There are 9 hidden switches. A switch that is on adds its own fixed numbers to the row, and there is some noise. The rows also spread widely along 13 directions, which tell nothing about the answers.
In the rows, zero is written as 128.
Some rows, each with its switches (1 for on, 0 for off) after it:
[126  92  88  99  70 115  80 122 169 101 149 165 151 122 150  63 138 146
 144 107 135 144 116 145  80 106 160 160 162]	0 1 0 0 0 1 0 0 0
[161 132 143 124 151  79 123 104 145 130 100 101 139 154 139 115  86 136
  98 124 126 107 183 105 176 161  94 113 112]	0 1 1 0 0 0 0 1 1
[118  93 125 101 121 118 176 100 153 192 140  81 130 151 168 152 139 146
 146 128  97 132 166 147  79 115  89 134 128]	0 1 1 0 1 0 1 1 0
[ 83  77 150 186 141  96 136 116 127 102 120  94 100 135 158 151 153 153
 122  86 159 153 155  61 108 150 150 125 121]	0 1 0 0 0 0 1 0 1
[ 97  82 166 181 128 122 145  75 147 145 106 123 121 107 186 130 133 177
 111 136 111 164 166 118  73 146 205 126 132]	0 0 0 0 1 1 0 1 1
[ 99 118  63 109  74 143 105 106 114 164 103 102 151 115 173 120 116 132
 104 124 113 117 115  94  57  89 156 157 110]	0 0 0 0 1 0 1 1 1
[ 85  99 127 114 135  62 134  96 146  92 132 123  83 144 111 123 120 145
 110  93 154 102 125  62 157 160 141  95 113]	1 0 1 1 0 1 1 0 0
[144 195 153 154 108 156 109 127 168 131  86 130 170 128 107 109  58 141
 111 110 109  90 150 137 134 132 142 114  64]	0 0 0 0 0 0 1 1 0
[ 54 116 119 129 103 154 111  66 177  98  91 153 138  65 172  95 136 163
 116 104  85 118 186  95 105 111 186 153 110]	0 1 1 0 1 1 1 1 1
[152  72 133 178 152 120 130 131 127 137 166 143 123 149 165 117 158 165
 114 160 151 163 147 113 148 200 156 149 156]	0 1 1 1 0 0 0 0 1
[129 108 100 149 127 126  87 101 131 184 146 121 121 157 114 143 113 129
  87 168 149 125 159  70 126 127 149 118  74]	0 0 0 0 0 1 0 0 1
[130  52 148 165 120  92 100 141  98 163 151 116 110 142 187  87 130 135
 103 134 118 178 119  83  34 129 146 154 157]	0 1 0 1 1 1 0 1 1
[130  68 135 141  99  99  94 174 147 109 147 111 122 141 158  77 125 150
 134  93 151 158  94 112  76 134 146 160 164]	1 1 1 1 0 1 1 0 0
[126  94 169  96 138  15 130 107 123 122 140 111  84 140 132  90 112 127
 115 104 132 130 106 100 107 160  89  97 170]	0 0 1 1 0 0 0 0 0
[115 151 158  90 153 110 193 100 155  79 115 139 132 139 107  89 115 136
 120  90  87  81 140 140 156 149  99  96 144]	1 0 0 0 1 1 1 0 1
[205 146 106 132 106 123  92 137 162 135 102 107 176 185 130  98  63 133
 103 126 137 128 144 148 125 129 122 135  99]	0 0 0 0 1 1 0 1 0
[111 125 118 128 114 158  84 169 133 192 103  93 108 123 122 155 104 119
 110 126 120 121 161  98  84  51 101 144 108]	0 1 0 0 0 1 0 0 1
[153 101  93  73 139 116 157  82 168 216 177 119 120 229  77 159 117 129
 139 134 100  83 121 141 123 109  85  90  95]	1 1 0 0 0 1 1 0 0
[116  99 149 136 169 148 155 107 150 143 148 141 154 134 136 102 150 129
 107 136  99 120 186 113 119 132 103 136 126]	0 1 0 1 0 1 0 0 1
[102  94 151 135 162 147 120 144 144  87 131 138 101 109 163  93 177 122
 128 106  99 147 137 125 102  99  82 163 183]	1 1 0 0 1 0 1 0 0
[156 110 119 134 152 108  44 101 167 158 114 125 103 161 143 119 101 138
  76 184 155 130 167 107 192 136 111 124 133]	1 0 0 0 0 1 1 1 1
[161 160  97  65 133 129 131 158 114 152 135 132 126 145 106 111 114 114
 115 149 131  94 126 157 168 120  56 129 169]	0 0 0 0 0 0 0 0 1
[158 122 140 155 164 153  63 120 198 170 131 141 102 172 102 149 116 119
 100 158 130 141 195 116 147  94  93 125  84]	0 0 0 0 1 1 0 0 0
[115  80 118 105  95  78  95  70 184 189  93 108 106 129 166 142 134 177
 114 136 118 138 119 145 113 129 152 129 180]	0 1 1 1 0 0 1 0 1
[131  98 161 107 111 107 101 119 221 177 112 138  86 155 111 133 105 167
 142 106 117 126 113 178 104  93 135 115 163]	0 0 1 1 0 1 1 0 1
[ 72  93 148  86 132 119 214 104 127 126 154 117 127 126 134 114 153 139
 156  86 105 107 125 132  63 112 111 115 148]	0 0 0 0 0 1 1 0 1
[159  79 113 136 186 157 138  96 149 114  83 165  95 144 139 131 158 164
 102 127  88 135  90 182 152 113 162 142 212]	1 0 0 0 1 1 0 0 1
[148 114 169 126  86  80  93 102 204 184 151 114 156 150 155  93 108 164
 117 167 142 146 182 154 130 180 124 118 147]	0 1 0 1 0 1 1 0 1

New rows. What belongs after each?
[152 128 135  93 128 120 118 163 125 161 124 120 109 130 145 108 103 134
 128 140 126 121 138 158 126 108  77 141 167]	0 0 1 0 0 0 0 1 1
[ 75 101 104 113 146 155 132 125  89 159 163 122 108 127 128 120 136 103
 110 132 117 102 143  55  80  81  99 136  86]	0 0 0 0 0 1 1 1 1
[136  93 169 142 163 100 162 137 129  80  94 119 113 137 145 105 110 144
 137  51  96 122 104 130 100 120 126 124 155]	1 1 1 0 0 0 0 1 0
[113 135 166 144  96  71 117 125 136 140 173  98 146 142 130  91 100 120
 123 122 145 126 165  67  92 170 102 104  72]	0 1 0 0 0 0 1 0 0
[154 125 139  91  96 100 133 141 137 115 123 118 161 121 149  55 102 142
 133 105 111 125  84 170  88 138 123 148 181]	0 0 1 0 0 0 1 0 1
[ 72  61  64  94  85 130 128  91 167 154 139 117 131 148 164 134 156 152
 139  96 137 118 138 103  71  88 153 142 115]	1 1 0 1 0 1 1 1 0
[ 93 128 128  92 152 138 172  48 164 106 106 161 171 114 118  81 131 137
 101 102  68  73 132 130 126 126 139 115 135]	0 0 0 1 0 1 1 0 1
[119 148 159 131 132  98 123 104 107 164 119 140  88 118 101 116  94 122
  90 140  84 105 117  89 111 135 132  92 115]	0 0 0 0 1 0 0 0 1
[114 148 167 107 110 101 114 142 148 155 115 101 136 116 146 104  92 126
 107 138 129 114 208 110 129 127  70 118 120]	0 1 0 1 0 1 0 1 0
[109 106 105 121 156 141 176 124  66 195 151  90  99 140 109 174 134 123
 114 149 104 106  93  89  92 123 112 123 106]	0 0 1 0 0 0 1 0 0
[ 90 117  98 136 138 184 111 124 110  69 144 202 133  68 158  66 160 142
 117 149 124 126 137 115 130 129 169 171 149]	0 0 0 0 0 1 0 1 0
[ 48 113 170  98 116 100 145  68 176 123 152 154 119  89 147  78 149 136
 135 110  94 111 152 111  84 118 126 104 133]	1 0 0 0 0 0 1 0 1
[142  75 147 172 146 137 128 102 119 224  65  52 140 134 167 168 110 152
  77 149  88 150 134 124  64  98 156 132 141]	1 1 0 0 0 1 0 0 1
[166  99  90 147  95 157 100 130 188 179 139 148 126 177 131 154 129 170
 141 136 151 144 102 177 111 118 186 133 126]	1 0 0 0 0 0 0 0 0
[123 149 134 170 111 177 105 196 104 107  93 105 139  93 149 107 118 128
 110 108 108 140 119 117  85 108 122 175 139]	0 1 0 0 1 0 1 0 0
[123 138 122 139 121 184 207 146 118 133 123 139 167 114 143 109 134 163
 124 112  73 105 122 142 114 161 168 146 133]	1 1 1 1 1 0 0 0 1
[117 132 146  96 105 118 128 105 122 125 134 164 153  67 155  46 135 134
 120 148  82 130 101 169  76 132 135 143 193]	0 0 0 0 0 0 0 0 0
[114 125 144 106 153  90 125  56 157 109 167 203 108 136  87  74 121 132
 106 141 105  92 146 104 162 161 140  89 118]	0 0 0 0 0 1 0 0 1
[ 90 153 119  93  69 150 151 144 140 146 102 108 148  69 162 127 131 154
 139 127 129 124 145 173  95 105 131 145 160]	0 0 0 0 0 0 0 0 0
[132  72  84 125 130 124 165 108  97 130 153 123 138 150 181 118 157 149
 122 143 141 150 135 118 100 149 150 149 153]	0 0 0 0 1 1 0 1 1
[131  95 119 126  82 102  83 132 150 185  87  81 125 138 157 132  73 149
 114 102 123 136 137 106  61  80 155 135 108]	0 1 1 0 0 1 0 1 1
[107  78 107 101 133  92 138 120  70 154 119 101  92 118 157 128 147 127
 111 124 107 129  76 107  81 109 117 133 193]	1 1 0 0 0 0 0 0 0
[137 198 185 101  76  98 149 151 130 165 109 120 125 104 127  87  44 152
 119 136  89  94 135 153 126 164 132  95 123]	1 0 1 0 1 0 0 1 1
[ 80  55 106 132 162 151 127  95 139 122 119 136  84 112 170 153 183 153
 130 126 132 144 134 131 104  85 139 154 173]	0 0 0 0 0 1 1 1 0
[101 109 148 105 140 106 202 112  91  90 135 108 156 112 163  74 144 136
 123 102 104 110  98 127  95 159 116 128 180]	1 0 0 0 0 0 1 0 1
[122  96 100 115  95 110  93 108 149 120 151 169 127 151 134  71 108 127
 127  91 105 120 127  86  67 102 155 137 106]	0 1 0 0 1 1 0 1 1
[ 98 158 132  78  92  88 129 148 135 150 139 133  82 133  91 125 101 124
 122 115 121  91 152  98 135 126  87  95 120]	0 1 0 1 1 1 0 0 0
[112  64 112 120 167 133 114  89 187 194 177 127  90 200 123 155 166 120
 114 146 122 126 188  81 130 103  74 117  99]	1 1 0 1 1 1 1 0 1
[177 170 146 164 120 162 106 193 128 175 138 145 120 158 109 122  94 145
 100 167 123 122 140 133 175 177 128 129 123]	1 1 0 1 1 0 0 0 1
[138 114  99 153 143 166 140 154 114 162 149 130 135 168 106 149 134 121
 121 115 122 111 124  95 104 118 122 134  86]	0 1 0 1 0 0 0 0 0
[169  70  92  73 120  75 113  92 155 142 148 150 145 185 135  64 129 133
 111 118 112 116  92 144 116 132 115 126 190]	1 1 0 1 0 1 0 0 1
[130  94 139 145 134 128 140 138 154  97  88 113 140 122 172 117 125 166
 124  96 145 144 150 144 120 131 151 153 153]	0 0 1 1 0 1 0 1 0
[125 114 105 137  84 128  57 161 146 151 122 102 114 104 179 111 131 146
 112 153 147 161 154 106 114 127 128 175 153]	0 1 1 0 1 0 1 0 1
[102 129 135 114 165 150 130  80 169  53 133 223 130  99 105  58 128 133
 127  92  60  83 149 116 146 117 152 131 110]	0 1 1 0 0 1 0 1 0
[167 112 168 109 106 103 120 135 219 187 149 148 127 208 105 104  78 152
 149  99 113 112 145 170 108 114 114  93 115]	1 1 0 1 0 1 0 1 1
[ 77 119  91  69 109  90 153  17 169 141 111 147 140 112 146 124 160 161
 103 136 101  82 158 123 169 160 137 101 157]	0 1 0 1 0 0 1 0 1
[118 124 164 130 133 161  88 127 150 198 180 190  77 123 109  95 114 143
 121 195  93 115 117 143 121 120 147 118 136]	1 0 0 0 0 1 1 1 1
[148 163 136 122 117  92  92 118 138 119  81 124 138 131 101  96  70 137
  87 103  97  86 104 103 151 153 128 114 117]	0 1 1 1 0 0 1 0 0
[161 101 113 145 156 121 100  94 139 209 166 142 108 193  95 147 121 120
 101 161 112 115 146  87 129 128 112 107  85]	0 1 0 0 0 0 0 0 1
[127 107 113 100  89 102 143 106 182 104 141 145 155 144 143  93 135 151
 153  81 145 127 132 154  97 128 142 127 146]	0 0 0 0 0 0 0 0 1
[197 161 120 159  92 136 113 153  98 156 113 130 160 128 136 108  90 170
  99 179 122 134  91 174 149 200 183 140 163]	0 1 0 0 0 0 0 0 0
[173 105 154 158 146 142  89  99 163 162 147 170 149 120 151  72 127 151
 103 187  94 153 129 163 121 159 165 154 158]	0 0 1 0 0 0 0 0 1
[168 135 138 135 169 143 174 138 127 166 139  86 162 168 151 151 124 127
 120 161 147 127 197 150 152 147  57 128 109]	0 0 0 0 0 0 0 1 0
[149 153 178 170 115  90 152 147  85 158 108  88 128 138 107 120  50 151
  94 113 102 102 108  83 116 184 168  92  90]	1 1 1 0 0 0 0 0 1
[ 89 149 173 102 113 149 141 143 160 162 113 119 106  71 142 120 117 167
 127 165 105 115 161 169 145 131 121 130 172]	1 0 1 0 0 1 1 0 1
[160  85 159 157 166 114 152 115 163 134 143 173  96 171 112 129 137 168
 132 111 107 129 109 149 152 174 159 115 158]	0 1 1 1 0 0 0 0 1
[112 129  93  89 172 141 196  96 102 103 135 145 113 131 103 128 154 123
 123 104  64  74 108 112 149 136  98 128 138]	0 1 1 0 1 0 1 0 0
[143  92 117 112 147 128  99  78 216 156 130 156 113 186 126 132 126 133
 126 117 115 125 185 140 125  83 110 119 105]	0 0 0 0 1 1 0 1 1
[136 153 136  99 134 133 190 159  93 144 137  86 161 113 144 112 118 132
 124 145 127 112 162 137 135 156  78 139 139]	0 0 1 0 0 0 0 0 1
[146 137 105 146 164 169 101 105 163 161 131 156 112 170  98 153 113 123
 100 157 118 108 182 104 161 108 117 119  65]	0 0 0 0 1 1 0 1 0
[126 102  88 130 126 176 108 149 157 145  92 121 112 127 143 148 136 137
 124  93 117 137 126 128  87  60 135 168 132]	0 0 1 0 1 0 0 0 1
[151 107 118 107 122 106 105 141 145 121 108 119 125 142 131 109 111 132
 121 110 138 136 111 151 105  98 111 137 168]	0 0 0 0 0 1 0 0 0
[184 125 119 162 165 195  83 134 156 148 108 141 171 129 155 101 139 133
  93 176  98 141 156 165 151 121 114 173 152]	1 1 0 0 0 0 0 0 0
[140  66 120 137 168  92 129  72 148 164 160 159  84 207  91 138 141 138
 118 103 104 108  80  93 121 137 135  99 127]	0 1 0 1 0 0 1 0 1
[126 125 117 134 166 157 158 130  93  92 156 194 118  98 124  84 161 144
 112 150 109 114  94 127 163 181 152 149 169]	0 0 1 1 0 0 0 0 0
[130  99 154 155 137 140 172 157 146 129 138  79 170 146 172 121 146 132
 121 117 146 159 192 121  80 136  93 151 119]	0 0 0 1 1 1 0 0 0
[121 136 106 124 117 158 183 119 174 125 115  87 185 140 178 142 160 157
 121 136 153 126 191 155 161 169 108 143 134]	1 0 0 1 1 0 1 0 0
[ 87 141 151  95 129 101 186  72 124 106 151 157 142 105 133  78 124 143
 121 135  87  85 169 116 144 174 129  95 122]	1 1 0 0 0 1 0 1 0
[104 108 114 160 116 174  82 142 180 177 159 163  96 146 115 149 140 140
 133 132 134 128 165  97 114  96 154 134  84]	1 1 0 0 0 0 0 0 1
[145 162 112 100 111 120 106 100 165 131 164 188 143 158  76  70  95 116
 114 126 104  77 116 117 145 143 136  98  79]	1 0 0 0 0 0 0 0 0
[119 173 170 132 186 138 152 124 137 124 103 134 106 123  97 137 124 127
  95 140 109  88 159 127 200 154  69 102 130]	0 0 0 1 0 0 1 0 0
[125 117  73  77 125 117  94 104 169  76 157 186 134 149 119  68 151 120
 134  97 131  96 129 115 161 121  97 143 151]	0 1 0 0 0 0 1 0 1
[100 138 119  77 112 149 181 118 152 156 128 143 143 113 125 122 135 151
 132 134 112  94 151 168 129 123 119 122 158]	0 0 0 1 0 1 0 0 1
[135  80 155 121 175  87 187 118 112 109 151 138  91 182 115 127 133 127
 152  67 117 117  92 133  91 120 103 101 141]	0 0 0 0 0 0 0 1 0
[ 87 134 148 130 165 137 155 100 162  97 123 150  94 124 109 140 143 143
 116 117 118 106 179 108 169 138 117 109 122]	0 0 0 0 1 1 1 0 1
[105 131  88  89 102 110 154  72 128 111  99  74 209  99 187  94 137 135
  94 130 135 113 166 113 118 149 113 145 141]	0 0 0 0 0 0 1 0 1
[ 74  83 126 156 121 160 105 114 157 154 185 156  98 108 158 123 188 147
 141 155 131 153 153 101  95 125 152 147 127]	1 1 0 0 0 0 1 0 0
[ 91 163 128  86  82 149 158 164 163 187  89  72 113 132 107 178  88 151
 141  99 131  88 144 153 111  74 105 106 116]	1 0 0 0 0 1 1 0 1
[ 70 151 144 114 155 125 134  98 108  95 126 165 104  83 116  88 111 123
  89 137 113  80 177  60 164 141 129 103 101]	1 0 0 0 0 1 0 1 1
[ 89 134  99  48 103 101 130 161 144  63 105 140 111  89 132  83 124 138
 131  80 155  97 138 125 156 110  93 144 187]	0 0 1 1 0 1 0 0 1
[222  91  98 125 107 100 107 102 176 210 134  91 162 208 152 130 107 153
 114 163 116 155 123 172 116 155 129 135 135]	1 1 1 0 1 0 0 0 0
[133 131 123  97 102 146  91  87 168 173 138 167 142  96 136  66 120 148
 116 177  74 114  90 173 105 129 161 145 158]	1 0 1 0 0 0 1 0 0
[177 154 113  93 135 121 167 159 130 111 115 113 150 173 115 121  92 142
 134 109 137  96 153 166 176 146  74 121 142]	0 1 0 0 0 1 0 1 0
[ 98 113 157 124 147 123 162 118 133 155 125  87 113 113 134 146 128 145
 121 140 118 123 155 124 110 127 108 126 126]	0 0 1 0 0 1 1 0 0
[126 133 147 140  86 162 145 116 171 171 123  80 239 112 186  75 112 150
 101 159 121 131 183 143  79 152 146 149 108]	1 0 0 1 0 1 1 0 1
[139 162 144 131 114 157 141 184 107 146  76  87 145  88 165 128 112 154
 106 153 136 132 143 172 145 134 114 148 185]	1 0 0 0 0 0 0 0 1
[155 100 120  95 145  69 151  56 137 120 158 170 119 171 108  84 123 139
 109 128  98 111 103 125 132 169 145  94 149]	0 0 0 0 1 1 0 0 1
